The first 4 rows are patterns. Each new row is the sum of 2 different patterns, raised or lowered, with some noise. Before adding, each is slid sideways (what falls off one end comes back at the other) and multiplied by a number that may be negative. Names go in the order of the patterns.
In the rows, zero is written as 128.
Known rows, each followed by the names of its patterns:
[128 131 119 152 137 103 148 130 114 160 149 133 146 126 110 145 116 104
 152 165 125 121 157  99 117 112 159  97 118 153  96 132 138 104 159 148]
(2)
[ 98  97 127 101 100 127 137 115 133 161 111  98 107 116 145 134 128 100
 109 160 163 141 153 142  97 120 151 118 158 107 150  99 123 103 132 101]
(0)
[137 143 115 164 126 140 156 125 103 149 132 128 123 128 145  92 111 152
 118 140  95 115 145 153  99 159 110 105 138 117 143 106 139 165  91 120]
(3)
[123 145 151  95 162 122 152  91 133 124 138 133 113  94 123 110 124 163
  94 101 111 165 110  95 137  99  97 142 156 100 134 126 137  95 127 158]
(1)

New rows. What belongs after each?
[110 174 155 162 112 145 102 173 126 100 158 155 107 153 167 135 152 131
 190 145 124 177 134 193 177 111 146 175 133 143 174 136 167 136 161 117]
(3) (1)
[145 175 163 150 130 132 131 167 147 102 119 142 116 123 174 131 114 138
 126 142 114 171 127 159 138 150 175 171 138 159 157 149 133 137 142 112]
(2) (0)
[ 75  82  45  86  93  93  70 101  96  76  58  56  80 117  82  87  67  75
 116 110 120 120  87  68  75 127  88 104  58 124  48  95  81  87  71  54]
(0) (3)
[148 103 134 159 112 131 120 124 111 146 120 152 157 115 114 131 142 117
 139 132 154  98 129 162 135 139 115 131 143 145 111 151  99 118 152 131]
(0) (3)
[143 170 141 154 130 141 151 181 123 168 148 137 160 147 160 120 166 175
 103 153 174 161 133 195 132 153 163 161 111 160 164 132 145 152 151 131]
(2) (3)
[125 112 117 133 126 150 151 118 105 117 129 113 145 147 130 112 140 132
  96 154 112 107 133 102 100 115 122 138 101 122 161 104 112 128  96 117]
(2) (0)
[179 152 196 184 166 151 160 176 200 177 183 162 143 208 205 188 161 189
 177 164 200 187 178 145 199 155 171 155 193 159 140 161 161 145 180 151]
(0) (1)
[170  93 125 128 105 138 186 134 128 153 129 160 117 196 163 144 151 154
 196 178 131 145 189 122 154 173 133 132 145 185 152 123 164 148 140 153]
(0) (3)
[226 195 180 185 152 219 177 141 184 235 153 184 222 142 176 153 225 140
 143 229 153 176 177 164 183 200 169 162 172 219 171 151 199 184 166 197]
(2) (3)
[171 139 154 168 131 116 152 175 142  78 178 168 122 148 171  96 115 150
 109 140 148 148 133 113 144 121 104 190 122 123 125 156 157 149 114 114]
(3) (1)
[157  91 120 161 103 139 146  97 167 142 138 118 125 146 140 112 138 117
 116 147 144 146 130 117 108 157 113  96 151 145 114 130 163  95 122 116]
(2) (1)
[153 151 127 117 118  86 119  95 156  77 118 116  85 102 125  79 120 111
 114  99  89 132 126  86 132 133  94 121 117 111 138 115 100 110  93 113]
(2) (0)
[174 120 150 158 155 165 111 186 133 142 122 160 108 128 119 132 132 143
 135 154 140 156 175 127 148 143 126 168 148 169 137 126 159 193 141 179]
(0) (3)
[130 183 180 161 176 157 190 120 149 178 160 165 121 139 181 178 127 194
 154 139 178 170 174 132 168 195 138 161 174 169 146 214 179 183 204 169]
(0) (3)
[166 134 133 168 192 123 183 150 123 155 147 161 141 176 181 133 163 154
 153 149 192 142 183 189 164 121 192 167 146 170 155 166 140 129 169 148]
(2) (3)
[132  85 136 186 112 117 129 129 100 115 190 119 133 120 154  76 137 151
 107 152 177  87 161 131 160 105 124 162 160 119 131  96 160 132 117 143]
(3) (1)
[117 148 144 134 145 141 145 109 153 153  95 147 164 145 123 179 116 136
 145 153  98 143 154 114 136 142 130 132 137 151 131 138 127 133 131 166]
(2) (3)
[ 96 141  96 117 103  94 125 132  87 145 112 101 121 103 132 103 108 142
  94 103 133 131 109 142 112 113 137 108  90 136 131 112 109 126 111  88]
(2) (3)
[102  83  71  98  89  98  84 101  68 114  98 108  79 109 104  94 114 103
  73  76  98  67  93  94 113  91  60  85  75  85 112  51  72  66  93  75]
(0) (1)
[142 109  97 137 135 127  89 147 145 100 141 129 129 110 124 102 136  96
 146 132  95 127 101 117 129  79 142 109 133 107 128  94 117 120 121 123]
(3) (1)
[ 85 156  81 104 124  81 123 137  93 147 128  91 133 117 140  96  99 145
 107 114 154 119  99 140 105  96 119 119  91 115 143  98  92 152  67 104]
(2) (1)
[112  93 136  89 114 105  87 100 134  84 104 113 119 137 105 140 107  61
 130 129  96 115 104  94  91  96  71 112 108  72  86 108  94  91  94 141]
(0) (3)
[111 105 148  97 121 113 131 155  87 115 149 121 117 158 102 117 141 111
 112 151 116 134 141 109 110 105 120 120 140 141 117  96 159 148  90 169]
(2) (3)
[143  96 104 138 110 144  98 137 123 100 104 127 114  98 121 120 111 119
 119 113 124 125 138 110 104 118  95 122 136 115 111  94 131 148 139 120]
(0) (3)
[175 175 163 124 118 187 181 170 210 148 112 140 211 139 164 148 159 110
 166 158 144 139 131 139 135 134 158 156 182 166 141 216 141 150 113 152]
(0) (1)
[106  97 163 137 107 137 109 119 156 120 147 112 106 172 120 131 102 147
 140 142 144 155 133 102 128 133 128 117 145 126 112 103 101 122 142 107]
(3) (1)
[125 119 179 116 121 141  95 129 155 161 107 150 121 148 104 125 168 147
 146 157 109 173 134 153 125 152 125 154 138 141 115 127 111 149 156 117]
(3) (1)
[139  71 102 125 123 104 148 105 127  97 126 147 106 165 155  78 157 109
 168 106 114 100 155 103 126 113 110 119 108 168  88  73 139 158 102  84]
(3) (1)
[138 184 176 180 183 128 203 158 122 227 194 163 170 175 116 185 144 117
 191 221 143 155 194 141 154 135 226 148 135 198 122 197 186 128 176 209]
(2) (3)
[ 72 135 120  69  98 117 103  68 117 154 104 139 168  77 122  96 130 102
 130 117 104 108 134 122 127 125 129 124  83 116  96 177  86 110 102  89]
(0) (1)
[162 143 104 175 156 142 123 172 165 130 177 150 124 110 177 120 137 146
 150 144 122 132 142 132 166 115 141 133 173 123 153 133 129 168 177 146]
(2) (1)
[118 169 169  98 114 139 104 107 178 141 114 141 121 156  98 166 131 149
 147 146 167 155 153 160 164 131 124 154 146 104 159 169 138 163 132 137]
(0) (1)
[157 107 111 119  92 101 138 155  91 127 138 125  97 133 137 112 140 138
 100 166 113 153 107 120 105 138 137 100 112 130 120 109 174 104  92 128]
(2) (1)
[ 60 119 106  69 106 120  98  93  73  64 121 101  83  47 109  86  89 109
  94  72  59 106  67  60 140  84  94  99  82  26  97  87  41 121 124  86]
(2) (3)
[ 84 126 106 138  81 133  97 102  73 123 118  94 135 150  91 153 153 124
  70 108 110 149 135 115  74 104 145 158 161 128 122  83 141 137  93 160]
(0) (1)
[145 141 101 120 135 126 110 183 110  93 137 163 111 119 121  93 105 142
 163  92 133 148 128 102 139 140 114 145 142 104 174 115 160 115 122 106]
(2) (1)
[111 104 125  91  98 125 113 132 103 110  78 145  94  88 123 138 116 123
 137  92 101  73 156  96 109 107  89 131 112 103 154 115  89 127  98 130]
(2) (1)
[165 152 127 177 144 102 157 116 136 164 154 115 149 137 122 140 113 168
  97 141 149  80 164 148 108 150 161 108 139 119 135 144 130 137 133 123]
(2) (3)
[129 115  97 103 112 111 125 117 149 132 107  91 131 114  99 166 132 148
 109 136 153  99 166 102 120 146 101 109 117 103 131  93 115 165  90 109]
(2) (1)
[154 181  89 134 138 151  99 157 158 138 168 152  92 176 132 153 102 140
 141 120 127 137 100 138  99 123 175 122  94 139 154 106 114 136 120  95]
(3) (1)
[167 159 156 127 122 153 156 156 176 100 108 178 158 117 162 152 122 127
 135 141 104 176 147 114 115 177 151 133 165 135 162 193 141 132 163 118]
(3) (1)
[145 170 159 156 150 132 171 168 142 167 144 139 171 175 161 149 135 134
 151 138 147 169 163 152 134 177 123 155 141 179 129 155 177 141 154 167]
(2) (0)
[168 155 165 128 200 185 147 156 157 197 162 124 134 169  93 176 189 152
 167 120 163 137 133 196 131 113 124 140 103 171 142 104 157 147 142 126]
(0) (3)
[158 159 154 186 183 176 178 161 184 138 206 189 195 146 195 206 183 187
 204 178 155 180 174 168 145 198 188 165 179 149 152 188 166 184 137 168]
(0) (1)
[163 104 119 117 114 164 148 135 121 116 147 171 135 138 157 128 124 147
 140 140 108 140 126 110 105 150  91 110 113 117 128 122 131 142 117 150]
(2) (0)
[110 115 117 122 133 118 114 164 110  94 129 117 124 132 119 142  83  81
 159 122 138  64 113 151 135 105 164  91  79 142 103 131  91 145 152  64]
(3) (1)
[109 162 113  98 109 136 127 102 111 165 106 104 139  83  91 137  88 129
 127 129 131 148  95  87 135 149 100 158 136 118 116 167 144  81 163 138]
(2) (1)
[133 156 134 133 149 120 116 116 115 105 134 157 151 115 121 111 132 128
 140  88  93 110  89  89 146 119  96 147  74 126  90 166 116 127 121 131]
(0) (1)
[181 186 153 146 181 143 203 189 156 147 157 178 173 169 163 152 143 222
 176 148 191 145 128 193 176 125 194 200 171 139 192 161 154 164 211 116]
(2) (1)
[150 150 162 148 148 146 161 149 167 155 110 146 155 143 116 170 167 128
 166 147 146 118 173 144 157 138 176 161 142 148 148 144 164 121 155 129]
(0) (1)
[131 136  90 158  87 154 135 102 121 122 134 102 100 176 133 130 147 134
  77 120 114 123 142 159  93 116 161 166 145 139 181 127 106 162 116 189]
(0) (3)
[124 168 139  84 110 126 156 130 153 106 123 179 162 128 166 147 106 122
 152 133 137 103 166 102 135  90 128 117 120  87 151  96  95 138 134 129]
(0) (3)
[169 138 133  90 130 118 132 151 128  99 134 105 142 144 125 117 134 155
 135 127 154 113 128 156 152 111 144 128 121 119 147 165 137 136 144 112]
(0) (1)
[121  94 138 132 113 134 116  72  89  99  94 103  87 106 106 150  69  64
 112 101  91  84  93  63  83  87 142  80  78 141  67 141 102 101 139 121]
(0) (1)
